There are 4 nested groupings, the coarsest first. Each group lies inside one group of the grouping before and may be the whole of it. The rows also spread widely along 18 directions, which tell nothing about the answers.
In the rows, 128 means zero.
Some rows, each with its group in each grouping after it:
[199 169 176  98 106 152 120 108  86  74 134 146 184  67 140 113 108 124
  70 140 162 160 155 150 156 132  94 133 143  96  97 198 163 167  87]
Q585 Q254 Q23 Q772
[150 168 124 158 158  71 132 155  93 132 128 175  93 137 100 135 171 170
  78 112 126 188 110 105 168 102 105 140 133 139 158 141 115 121 128]
Q791 Q745 Q448 Q63
[ 96 161 124 143  83 101 108 118 169 116 172 139 105 125 159 167 120 130
 111 158  98 158 109 107 136  92 123  89 171 119  84 116 116 141 166]
Q585 Q254 Q249 Q676
[ 98 135 111 112 106 164 150 158 137 121 130 152  96 116 119  82  73  90
 149 151  82 112 114 133 126 146 165 160 139  95 109 140 112 157 148]
Q651 Q224 Q300 Q7
[194 136 134  97 160 104 148  97  69 124 175 160 125  68  95 145 143 128
 137 124 162 101 126  82  80  98  35 160 121 166 150 125 167 100 152]
Q651 Q768 Q303 Q226
[162 154  72 170 149  81  99 169 157 129 109  97 123 187 124  82 141  91
 104 138  84 141 102 143 159 161  94 125 162 134 108 130 113  67 112]
Q651 Q4 Q39 Q687
[117 154 139 160 130  70 160 132 192 111 149 115 153 145 165  89 100 128
 112 153  89 155 144 174 141 116  72 129  95 182 152 122 114 157  69]
Q585 Q404 Q663 Q134
[161 132 134 150 123  92  81 158 108 119 150 113 107 137 115 121 177 115
 162 156 128  88  70 139 125 149 108 122 164 130 123 111 166 120 127]
Q585 Q404 Q663 Q860
[ 69 117 127  85 132 188 175 131 197  85  96 149 107 136 146 129 100 108
 149 104 145 142 137 145 195 149 145 131  74 144 184 139 138 102 135]
Q651 Q4 Q216 Q857
[ 94 141  90  99  98 140 158 189 182 126 145 162 129 104 138  61  83  79
 145 173  55 128 146 194 162 174 158 141 120  88 103 135  92 182 115]
Q791 Q745 Q448 Q352
[ 76 149  87 120 135  99 127 115 195 137 138  85 163 129 145 140 100 131
 103 113 104 137 158 128 140 135 106 123  70 157 158 100 111 165 106]
Q651 Q4 Q216 Q759
[115 168 141 124 147 128 182 126 138 130  67 130 116 170 124 125 175 179
  90  77 203 146 119 114 145 141  91 103 110 175 172 165 141 113 190]
Q651 Q768 Q184 Q9
[104 109 161 168 130 145 200 149 113 111 127 155 144  78 108 102 109  89
 135 100 148 165 173 168 143 144  97 162 116  88 124 137 120 164  93]
Q585 Q801 Q852 Q174
[149 159 164 139  88 150 145 130 102  96  79 128 173 129 115 102 147 126
 163 108 143 156 124 166 106 176 115  77 160 126  76 150 131 149 162]
Q585 Q801 Q305 Q652
[127 148 132  84 159 144 166 147 151 112 116 121 127 125 159 105  92 127
 141 132 116 123 135  82  82 133 118 137 105 100 168 145 139  93 150]
Q585 Q254 Q23 Q432
[155 180 104  30 140 167  94  83 145  79 117 146 153 145 155 126  58 126
 116 147  65 164 127 117 170 135 135 117  86 164 142 159 144  84 120]
Q585 Q163 Q336 Q373
[ 86 158 148 123 103 123 101  36 124  94 122 101 140 126 124 206 109 163
 104  83 141 167 116  68 147 103 117 112 113 168 122 103 156 153 139]
Q651 Q768 Q184 Q196
[135 147 116 125 143 108 109 128 123 118 132  97 139 114 110 142 129 136
 114 108 146 115 123  91 110 128 117 141 138 133 141 123 132 137 119]
Q651 Q224 Q689 Q567
[165 159  93 112 128 103  97 111 112 132 160 116 166  99 116  99 104 103
 104 149  92 126 132 149 134 147  82 152 112 134 100 132 132 161  97]
Q651 Q224 Q689 Q203
[ 82 121 134 164 115 130 158 148 164 102  91  88 151 133 117  97  97 122
 100  87 146 127 159 132 144 147 132 155 136 111 130 142 125 152 115]
Q791 Q745 Q237 Q85
[156 192 135 116 163 100 121 149  86 106 122 197 121 147 116  84 136 175
 109 128  99 180 112 170 212 115 120 152 118 191 162 192  99 155 115]
Q585 Q254 Q249 Q995
[125 132 103 144 121 147  48 137 163  94 121  62 167 149 143 137  82  90
 105 121  93 133 134 128 157 157 152 105 128 111 138 120 142 104  62]
Q585 Q163 Q336 Q871
[125 142 166 167  85 121 127 117 135 103 137 149 141 134 141  81 120 140
 112 135 138 121 119 191 173 121  74 129 110 189 132 167 145 164 145]
Q651 Q768 Q944 Q728
[158 138 100 129 116 119 122 160 133 133 111 131  78 145  89 118 156 117
 103 156 124 130  86 152 158 151 147 141  97 146 152 111 163 136  76]
Q791 Q639 Q628 Q661
[120 148 140 132 143 118  82 156 103 142 168 136 124 112 132 120 127 124
 131 126 119  98 120 112 127 129  94 115 172 121 139 159 130 142 177]
Q791 Q639 Q628 Q812
[ 66 119 141 145 125 119 120 173 173  92 148 102 149 104 145 111 116  85
 184 122 120 105 137 170 169 167 145 141 170  87 114 116 112 180  86]
Q585 Q254 Q578 Q29
[118 153 127 125 130 119 153  92 151 118 102  97 112 156 110 155 139 145
  84 107 173 136 120 105 135 115 103 133 129 179 134 129 156 121 125]
Q585 Q254 Q249 Q995
[134 147 143 132 140 126 155 107 149 128 151 126 123 111 121 144 138  98
 105 127 164 142 136 158 143 128  64 116 116 180 148 131 142 159  75]
Q651 Q224 Q689 Q567
[125 133 110 114  93 146 124 125 150 101 103 123 170 125 132 109  93 161
 130 119 116 120 143 132 114 133 133 125  40 172 178 128 138 124 152]
Q651 Q768 Q944 Q728
[101 129 123 147 129 139 136 101 127 139 118 112 144 120 129 126 110 112
  89  96 131 159 142 116 146 143  78 129  72 103 136 129 155 121 140]
Q651 Q768 Q303 Q226
[125 125  97 163 117 137 169 179 134 163 103 126 113 127  94 118 148 110
 123 116 132 135 138 122  73 150 117  96 124 113 136 112 118 117 166]
Q791 Q639 Q628 Q661
[121 124 157 151  81 109 140 124 177  65 114 122 151 125 159 116 109 150
 129 123 123 148 129 126 141 121 112 124 108 121 129 118 151 104 132]
Q791 Q745 Q448 Q63
[ 94 139 166 167 131  90 162 127 188  68 132  95 168 128 148 124 114 111
 186  98 139 130 155 149 124 123  83 113 207 179 105 116  96 138 101]
Q585 Q254 Q578 Q29
[ 71 142 119 148  37 129 150 112 194 129 128 111 135 127 153 123 115 123
 103 142 124 125 128 149 124 131 114  91 128 113  66 121 130 175 204]
Q651 Q4 Q216 Q759
[128  98  96 148 106 106 123 113 156 119 114  73 137 143  93 119 118 123
 128 115 128  85 126 116 106 136  99 164  94 170 139  80 170  91 126]
Q791 Q745 Q448 Q352
[123 131 136 173 104 104 100 148 130  85 104 135  98 157 133 131 151 162
 111 108 140 150  79 111 187 120 143 137 121 117 152 127 154  94 141]
Q651 Q768 Q184 Q9
[164 137 128 150 108 116 200 172 172 107 114 160  98 135 123 107 164 117
 129 154 152 154 121 180 125 128 104 113 116 165 144 126 130 113  98]
Q585 Q254 Q249 Q995
[148 132 128 135 103 159 140 200 161  83  85 150 131 140 130  83 113 127
 148 130 114 146 132 170 144 157 167 103 115 139 171 152 117 110 110]
Q791 Q639 Q628 Q812
[135 136 108 100  95 155 162 121 190 116 121 112 176 110 153 110  90  77
 113 159 103 164 164 193 129 173 100  99  44 124 124 113 149 144  68]
Q585 Q801 Q305 Q652
[169 133  66  59  73 134 157 148 151  95 107 176 127 113 116  83 127 155
 133 163 128 101 108 141 141 139 143 155  74 139 122 140 149  85 212]
Q651 Q768 Q303 Q226
[106 153 175 146  85 123 163 143 176 101 106 107 104 136 164 134 135 160
  77 130 170 138 111  94 108 119 135 105 132  84 136 145 161 153 146]
Q791 Q745 Q237 Q85
[111 177 198  79 157 153 121  89 121  78 119 155 129 136 168 111  83 133
 167 113  95 158 109 109 162 136 100 110 150 147 138 175 145 125 146]
Q791 Q639 Q628 Q661
[171 116 133 104  85 160 178 111 186  31  50 116 165 150 133  74  89 154
 127 109 172 121 139 149 143 132 120 158  78 197 154 157 162  50 136]
Q651 Q224 Q689 Q567
[112 171 137  76 141 197 108 136 129 153  87  92 154 150 136 111 104 131
 125 112 123 103 134 122  89 184 131  67  91 151 184 170 149 151 164]
Q791 Q639 Q628 Q661
[169 127  98 134 140  85 119 132 115 159 170 121 113 115  95 129 163 121
  86 140 155  82 124 117 112 115  44 150 135 167 140 123 163 102 155]
Q791 Q745 Q448 Q352
[119 152 112 154 122  71 141 124 141 141 122 134 114 141 146 125 155 176
  71 125 128 178 103  99 144 111  87 134  60  98 140 118 141 112 165]
Q651 Q224 Q689 Q567
[130 126  75 118 124 113 113 169  95 157 187 194 113  65  92 139 167 134
  90 141 160 104 135 143 179 118 107 158 106 117 147 146 125 153 183]
Q651 Q768 Q944 Q728
[136 143 121 114 135 104 102 137 195  76 162 102 199 121 190  96  79 111
 115 144 107 118 166 147 159 130  75 121 149 140 132 160 120  94 119]
Q585 Q404 Q663 Q134
[ 80 119  93 126 133 126 125  96 121 106 121 133 113 115  88 170 108 128
 114  80 129 151 131  74 179 109 137 175 122 123 122 104 127 107 157]
Q651 Q4 Q216 Q857
[138 131  91 115 113 129 134 145 124  96 112 147 190  82 119  82  87 115
 136 125  82 165 159 161 158 170 140 163  58  84 122 123 114 148  89]
Q651 Q768 Q944 Q728

New rows, each followed by its group in each grouping:
[128 114 133 185  95 104 172 154 163 107 112 116 140 121 134 119 147 124
 141 122 140 154 136 143  99 133  96 111 109 104 118  97 134 109 128]
Q585 Q254 Q249 Q995
[177 123 109 115  85 167 127 124  67 118 101 138 115  94  47 165 151 144
 139 116 163 115 106 101  70 129 164 132  87 155 148 100 161 134 144]
Q651 Q224 Q689 Q567
[ 75 122 127 120 106 122 145 130 176 105 166 157 116 101 140 180 138 108
 200 135 116 148 123 141 131 126 123  87 118 144 127  73 121 138 143]
Q585 Q801 Q305 Q652
[116 115 155 163 105 124 169 160 143 120 107 110  97 125 110 155 177 131
 153 126 172 129  99 121  85 143 142 106 107 106 159  82 164 142 110]
Q585 Q404 Q663 Q134
[170 172 129 136 167 107  82 138  79 141 164  98 159  99 110 122 116 106
  89 121 119 114 143 117 108 135  86 137 166 134 141 156 121 183  74]
Q651 Q4 Q216 Q759
[135 129 150 122 139 110 136 135 111 132 191 137 150  69 132 114 128  92
 152 155 126  99 139 151 111 138  65 140 128 111 129 126 149 172 114]
Q585 Q404 Q663 Q134
[112 151 134 143 137 102 123 115 139  95 132 119 145 125 135 149 124 113
 179  99 107 156 122 103 119 141 100  98 172 141 108 100 111 117 130]
Q651 Q768 Q184 Q9
[ 97 148 173 176 158 130 105 109  92 130 130 108 112 126 132 172 126 122
 102  83 137 180 111  60 120 120 102 108 142  75 143 125 141 131 122]
Q651 Q224 Q300 Q7
[132 134 155 143 121 125 130 107 105  74  95 147 132 135 119 106 104 149
 159  98  98 166 110 123 156 121 120 158  85 147 149 125 145 112 124]
Q651 Q4 Q216 Q759
[ 92 135 177 164 146 126 147  73  55 122  91 127 150 117 104 122 126 132
 169  57 119 182 116 103 130 159  75 141  88  99 114 109 155 146 145]
Q651 Q768 Q184 Q9
[100 159 172 101 105  97 146  82 150  91 114 106 166 129 169  75 108 170
 133 130 136 112 117 140 150 137  77 156 104 131  97 156 169 168 172]
Q585 Q254 Q23 Q772
[ 96  98 139 132 128 122 175 165 159  79 121 163 154  76 138  89 156  98
 181  99 173 138 142 186 212 182  97 152 118  64 113 132 131 127 131]
Q651 Q768 Q303 Q226
[118 120 152 163 132 146 170 159 142 141  77 109 104 154 116  93 149  99
 146 113 137 149 111 163 121 185 104 107  79 115 163 114 166 128  91]
Q791 Q639 Q628 Q812
[ 90 104 134 110 108 162 134  99 100 112 158 171 117  60 123 192 111 109
 128 116 133 173 136  88 148 110 123 140  76  50 123 100 166 119 158]
Q585 Q801 Q305 Q652
[141 119 167 176 117  62 180 140 116 100 133 154 108 113  99 107 166 179
 136 106 177 107 118 116 115  87  70 175 145 173 147 125 145 123 167]
Q791 Q745 Q448 Q63
[122 151 129  61 132 154 169 125 183  77 107 179  94 144 163 100 107 120
 148 150 119 156  99 139 185 142 127 132  97 136 145 152 144  79 150]
Q651 Q224 Q300 Q7
[128 117 137 126 137 150 108 151 149 129 177 137 109 113 149 170 161 102
 125 134 177  97 126 131 139 116  74  89 136 145 177 142 165  83 166]
Q585 Q254 Q578 Q29
[134 111  77  89 137 141 156 156 149 134 121 134 138  97 104 111 151 116
 115 122 176  99 143 156 160 169 107 156  50 126 175 127 157 116 131]
Q651 Q768 Q303 Q226
[104 144 116 112  87 141 161 134 157  89  98 136 110 120 102 144 124 143
 125 115 147 138 121 124 146 126 183 137 131 142 126 119 120 166 129]
Q651 Q4 Q216 Q759
[133 156 115 134 106 102 107 115 141  96 142 135 142 126 140 122 107 122
 113 144  86 168 121 138 166 121 113 130 141 122  85 130 123 128 115]
Q585 Q254 Q249 Q995
[122 144 121  89 139 121 123 137 119  92 125 128 138 122 134 106  75 135
 198 134  58 119 115  83  85 137 153 158 120 111 131 110 123 107 154]
Q585 Q801 Q852 Q174
[159 132  72 118 124 108 109 151 142  98 175 179  74 123 105 153 126 101
 132 165  95 134 103 117 164  85 132 149 177 163 116 116 117  64 134]
Q585 Q254 Q249 Q995
[113 141  96 109  85 182 164 155 145 150 128 151 124 121 107 125  96 117
 106 148 116 124 155 159  93 125 146 102  78 177 160 141 116 163 160]
Q585 Q801 Q305 Q652
[135 145  62 127  93  37  75 161 137 121 141 127 147 109 120 116 169 174
 106 145 109 121 100 113 171 141 136 150 133  70  75 102 128 132 184]
Q791 Q639 Q628 Q661
[101 180 125  79 142 128 171 112 174 110  91 118 112 148 151 127 134 122
 101 119 151 159 111 116 172 167 120 117 138 111 110 150 138 139 130]
Q651 Q768 Q184 Q196
[159 113 145 152 148 158 152 129  91 128 111 147 106 112  86 173 153 120
 105  90 164 175 137  98 111 122  94 116  69 137 202 112 172  78  99]
Q791 Q745 Q448 Q63
[116 155 126 114 113 133 117 121 129 123 169 151 123  94 131 165 111 129
  97 133 131 134 134 116 139 106 117 117 120 151 153 135 129 169 130]
Q651 Q768 Q184 Q9
[ 73 131 111 137  97 117 117 144 162 131 125 115 106 146 149 117 123 134
 145 132  95 115  95 107 131 142 138 123 109  88 118 109 135 129 200]
Q651 Q4 Q216 Q857
[173 167 155 154  82 135  97 130  92  85 111 132 140 134 117 110 120 146
  94 134 128 143 109 139 137 117 136 120 174 142  97 174 138 147 129]
Q585 Q254 Q249 Q995
[ 95 119 139 126  75 134 179 112 218  88  98 138  99 145 148 153 144 137
 128 128 169 158 114 145 166 127 113  91  93 160 136 104 168  94 150]
Q791 Q639 Q628 Q812
[190 151 128 123 112 155 138 137 121  83  92 144 148 117 108 144 137 147
  75 105 174 167 146 132 144 119 127 111 108 164 169 161 138 106 107]
Q651 Q4 Q216 Q759
[138 117 132 176  71 104  82 112  79 107 170 142 167  86 100 120 113 131
 186 118  91 103 120 136  97 111  87 126 141 164  91 103 127 148 184]
Q651 Q768 Q303 Q226
[139 122 137 133 130  73 151 169 176  83 171 111 125  89 120 162 168 138
 139 135 210  67 135 110 109  99 114 142 207 160 150 112 129 136 113]
Q585 Q404 Q663 Q134
[125 160 140 107 157 122 130 126 153 125 105  93 118 164 149  92 128 121
 138 131 121 118  92 128 129 168  98 126 105 137 151 139 156 122 118]
Q651 Q224 Q689 Q567
[170 146 128 116 129 189 208 203 152  97 109 176 104  97 121 127  97  81
 118 135 126 173 169 107  74 130 157  96 172  95 156 158  93  88 105]
Q791 Q745 Q448 Q63
[115 164 120 120 120 133 162 127 175  96  96 135 116 151 146 137 101 133
 109 122 107 190 124 118 147 131 146 110  95 147 157 120 119 123  91]
Q651 Q768 Q184 Q9
[ 96 116 145 146 114 170 120 109 122  89 107 131 113 128 105 140  90 115
 136  99 123 151 116 124 164 128 155 149  94 143 158 118 147 134  96]
Q651 Q224 Q300 Q7
[112 164 111 153  98 106  95 116 162 135 126 121 148 165 149 109 125 161
  83 134  98 161 114 176 177 129  97  99  50 188 155 136 129 156 134]
Q651 Q224 Q689 Q203
[138 161  91 122 135 106 143 179 193 110 142 146 144 146 146 113 121 129
 132 151 100 148 152 181 143 130 119  96 118 205 168 134  80 123 105]
Q585 Q801 Q852 Q174
[123 147 138 108 106 105 118 143 156  75 102 107 101 146 128 120 136 160
 114 126 154  97  88  84 151 130 163 158 188 106 113 140 155 111 158]
Q791 Q745 Q448 Q352
[116 169  71  91 158 121 117 107 181 152 133  82 119 152 127 153 114  81
  81 144 102 149 123 140 164 168 113 116  80 164 157  97 144 155  30]
Q651 Q768 Q184 Q9
[150 150 134 126 122 145 107 109  77 111 123 158 132 106  86 110 113  89
 118 124 103 168 119 163 193 155 114 143 149 126  84 149 143 159  90]
Q791 Q639 Q628 Q661
[ 74 136  86  94 182  97 129 127 154 155 151 125 126 125 127 130 138 120
 149 111 116 119 126 138 177 163  87 150  54 154 184  98 135 143 120]
Q651 Q768 Q184 Q9
[112 134 102 167  97  82  86 172 192 108 170 111 116 142 161 142 103 150
 108 143 104  98 127  76 105  75 123 103 192 149 140 125 104  85 192]
Q791 Q639 Q628 Q812
[187 165 131  89 118  84 127 125 130  99 128 127 160 107 158  75  91 158
 118 168  75 135 116 108  94 133  99 154  72 107 133 130 159 128 110]
Q791 Q639 Q628 Q661
[ 61 160 113  90 134 116 136 106 167 122 114 106 134 137 146 115  95 138
  97 114 108 143 130 101 170 151 129 149 109  91 110 139 136 155 154]
Q791 Q745 Q237 Q85
[129 149 129 108 124  94 186 135 133 101 101 121 146 105 106 127 142 162
 128 109 168 137 140 106 100 131 129 155 128 123 121 117 126 156 132]
Q585 Q801 Q305 Q652
[120 135  59  90 165 111 132 166 169 167 172 148 115 127 152 110 135  89
  99 163 109 121 137 145 161 145  67 133  92 110 146 138 131  80 169]
Q585 Q801 Q305 Q652
[138 171 134  83 168 153 144 172 140  71  91 150 144 122 146 124 103 156
 154  98 124 168 138  92 121 140 174 114 122 124 196 160  91 109 114]
Q651 Q224 Q689 Q203
[156 133 136 171 115 166 112 139 125 121 137  95 158 106 112 158 100  81
  86 109 135 146 170 119  82 130 103  79 151 136 146 135 133 131  79]
Q791 Q745 Q237 Q85
[121 172 147 116 133 102 163 106 143 110  68  92 161 158 108 105 139 197
 115  82 174 118 136 121 115 138 103 125 117 219 156 147 134 160 152]
Q791 Q639 Q628 Q661
[ 93 137 137 117  96 155  93 135 170 108 123 119 132 140 168 135  98 137
 124 133  91 142 117 118 142 142 147  91  75 106 166 124 154 118 148]
Q791 Q745 Q448 Q352
[135 158 186  97 224  71 175 121 146  79  91 116 154 143 186  60 102 148
 200  96  91 163 121  84 114 159  49 158  92 108 176 129 148  67 100]
Q791 Q639 Q628 Q661
[ 88 147  99  98 139  94 155 121 166 135 176 152 101  93 117 183 144 118
 123 129 136 137 136  96 143 112 103 124 157 136 117  98 118 140 152]
Q791 Q745 Q448 Q63
[102 147 107 114 123 120 119 167 167 100 135 129 131 112 134 147 128 151
 140 115 140 119 128 103 130 125 165 119 143 127 156 124  99 140 151]
Q651 Q224 Q689 Q203
[ 93 152 126 146  76 128  93 126 132 129 102  93 166 133 115  98 137 127
  90 121 125 135 120 186 185 190 138 116 112  97  80 143 149 221 122]
Q791 Q745 Q237 Q85
[100 148 106  85 141 138 143 115 162 143 107  97 117 132 108 178 146 150
  83 107 163 134 133  95 130 146 136 116  60 151 191 106 163 141 110]
Q791 Q745 Q448 Q63
[141 155 137  76 170 148 123  98  87  98 124 158 123 111 106 136 101 139
  75  98 142 151 136  83 189 114 107 179 123 134 161 178 157 101 128]
Q791 Q745 Q448 Q63
[100 149 150 101 191 112 184 140 153 116 136 148 108 113 140 105 129 115
 134 110 155 134 132 138 175 143  83 163 108 139 182 148 133 149  86]
Q651 Q768 Q303 Q226
[147 134 138 169 139  76 172 124 135  80  88 110  94 151 102  99 134 111
 120 122 129 172  97 124 167 132 117 195 154 110  92 105 153 110  44]
Q585 Q254 Q23 Q772
[141 131  81 110  94 110 125 103 137 135 156 162 126 114 128  78 114  95
 106 173  95 118 109 170 181 144  64 166  85 124  78 133 162 111 172]
Q651 Q768 Q944 Q728
[122 143  82 123 135  87 155 192 186 113 143 137 125 125 138 131 126 168
  65 132 159 119 159 105 138  87 136 151 130 148 181 149  94 110 151]
Q585 Q801 Q305 Q652
[191 152  90  98 138 146 132 151 154 116 121 115 151 115 139 126 140  64
 106 152 133 155 139 140 121 175  92  87 150  83  96 140 145  70 104]
Q585 Q254 Q23 Q432
[146 158 123 195  94  68  69 139 100  92 119  77 185 125  97 150 116 171
 119 105  93 162 133 105  92 120 163 123 148 137 112  90  99 175  77]
Q585 Q801 Q852 Q174
[113 143 163 197 115 111 138 188  90 110  83 131  87 165  94  94 151 177
 126 103 140 128  87 124 132 116 175 159 150 132 161 151 123 160 139]
Q585 Q254 Q578 Q29
[ 97 124 112 147 115 148 125 151 138 122  98 108 138 120 119 111 108 108
  78 101 138 143 144 115 167 158 139 141 137  55 111 147 137 124 141]
Q791 Q639 Q628 Q661
[ 97 143 109 120 134  97 153 169 188 120 148 132 107 126 154  97 123  89
 153 164  93 135 117 159 162 155 123 138 140  92 109 115 117 148 100]
Q585 Q254 Q23 Q772
[ 69 120 137 154 135 137 137  97 146 149 142 113  87 156 135 133  90 104
 140 120  88 124 108 117 125 120  85 136  58 176 184  95 163 126 123]
Q651 Q768 Q184 Q9
[132 153 152 134 139 167 149 128 127 139 127 126 122 136 134 114 101  90
 134 127 110 134 131 134  89 140  83  92 116 160 158 149 136 131 130]
Q651 Q4 Q39 Q687
[138 183 121 115 123 158  73 136 120 122  97  98  84 183 113 143 121 122
  63 128 118 130  82  80 147 143 169 102 202 124 118 170 149 113 141]
Q791 Q745 Q448 Q63
[ 99 148 112  94 121 149 124  97 150 103 128 128  79 138  93 163 112 112
 102 127 155 119 100 115 188 121 159 157 157 176 126 130 142 151 107]
Q651 Q224 Q300 Q7
[ 99 117 120 155 135 103 164 104 113 127 100  98 107 139  66  88  96 111
 123  98 123 110 123 117 139 135 106 212 139 154 106 110 149 149 105]
Q791 Q639 Q628 Q812
[133 121 130 154  97 126 152 134 168 104  93 116 128 139 120 126 148 133
 101 110 176 140 130 140 147 138  99 111 120 145 133 128 158  98 139]
Q791 Q639 Q628 Q812
[ 94 117 120 137 108 163 152 100 109 129 116 179  87 119  85 168 140 113
 129  94 145 169 119 115 168 116 107 112 130 143 108 119 146  93 200]
Q791 Q639 Q628 Q661
[145 149 145 135 135 118 152 162 185 101 106 123 114 145 144 141 182 123
 117 118 195 138 119 139 148 149  95  71 178 149 145 145 140  91 129]
Q791 Q639 Q628 Q661
[170 145 146 140 137 101 148 168 137 110 167 144 120 107 131  84 129 107
 128 152 142  86 131 161 123 117  72 147 173 172 147 164 121 149 113]
Q651 Q4 Q216 Q857
[166 144  87 102 153 152 182  91 152 141 115 121 102 170  94  97 101  46
 109 158 101 141 124 166 131 150  58 138 119 211 114 126 157  75  85]
Q585 Q404 Q663 Q134
[104 134 162 142 149 126 137 117 144 116 146 135  89 121 121 150 135  87
 119 118 152 152 117 146 189 132  89 126 153 147 140 128 155 149  69]
Q791 Q639 Q628 Q812
[109 179 118  84 154 125 122 112 165  94 109 137 108 163 125 141 111 156
  74 108 148 145 125 114 216 110 134 135 160 210 158 176 122 121 126]
Q791 Q639 Q628 Q661
[110 129 107 161 104 151 113 187 125 165 135 134 112 122 106 138 141 130
  94 127 121 124 134 129 109 137 147  96  93 115 180 128 126 150 152]
Q791 Q745 Q448 Q63
[101 123  65  93 101 112  91 163 161 125 175 142 137 100 121 129 138 129
 126 157 125  79 128 170 191 135 141 153 107 140 132 123 128 154 163]
Q585 Q254 Q578 Q29
[103 145  75 137  80 131 160 141 197 178 157 150  95 129 139 142 155  72
  89 168 125 143 128 157 129 140  70  51 162 117  59 120 124 115 212]
Q791 Q639 Q628 Q661
[151 138 105  83 113 121 139 108 160  94 124 115 149 121 119 118 136 121
 145 139 157  97 127 147 138 146  96 138 139 174 103 129 154 107 145]
Q585 Q254 Q249 Q676
[117  96  92 133  76 170 169 169 205  96 141 150 103 100 101 156 110  73
 120 143 147 125 161 162 146 122 157 118 145 159 140 105 119 114  96]
Q791 Q745 Q448 Q352
[163 122  74 125 124 102 161 163 177 152 129 101 106 128 113  96 169  77
  98 164 152  98 114 173 134 171  80 146  96 118 126 105 165 117  93]
Q651 Q4 Q216 Q759
[177 125 109  89 136 103 118 108 123 100 131 133 146 112 119 119 163 143
 124 134 165 114 115 142 170 137  67 161  79 153 140 129 190  78 140]
Q585 Q254 Q23 Q772
[145 140 168 124 126 153 178 105 134 110 100 122 130 119 107 112 143  74
 140 113 180 136 131 168 138 174  61 106 173 147  88 145 166 136 107]
Q791 Q639 Q628 Q812
[161 118 128  89 153 123 205  94 156  61 135 163 127  76 121 122 100  56
 192 131 118 176 135 131 139 143  74 171 124 116  95  87 143  74  58]
Q651 Q224 Q689 Q203
[166 135 129 139 107 143 130 123 117 156 185 134 106 101 133 115  97  99
  70 168 128  92 128 114  74  90  54 134 116 144 142 156 160 124 161]
Q651 Q224 Q689 Q567
[126 162 140 151 135  67 150 117 126 138 140 133 120 152 142  92 128 153
 118 140  99 143 108 124 116 113  59 144 117 149 116 131 134 127 167]
Q585 Q801 Q852 Q174
[115 147  82 104 163 144 224 132 194 143  71 109  89 162 108 126 144  78
  87 110 162 166 136 129 142 170 102 125 113 132 132 119 130  94 103]
Q651 Q4 Q216 Q857
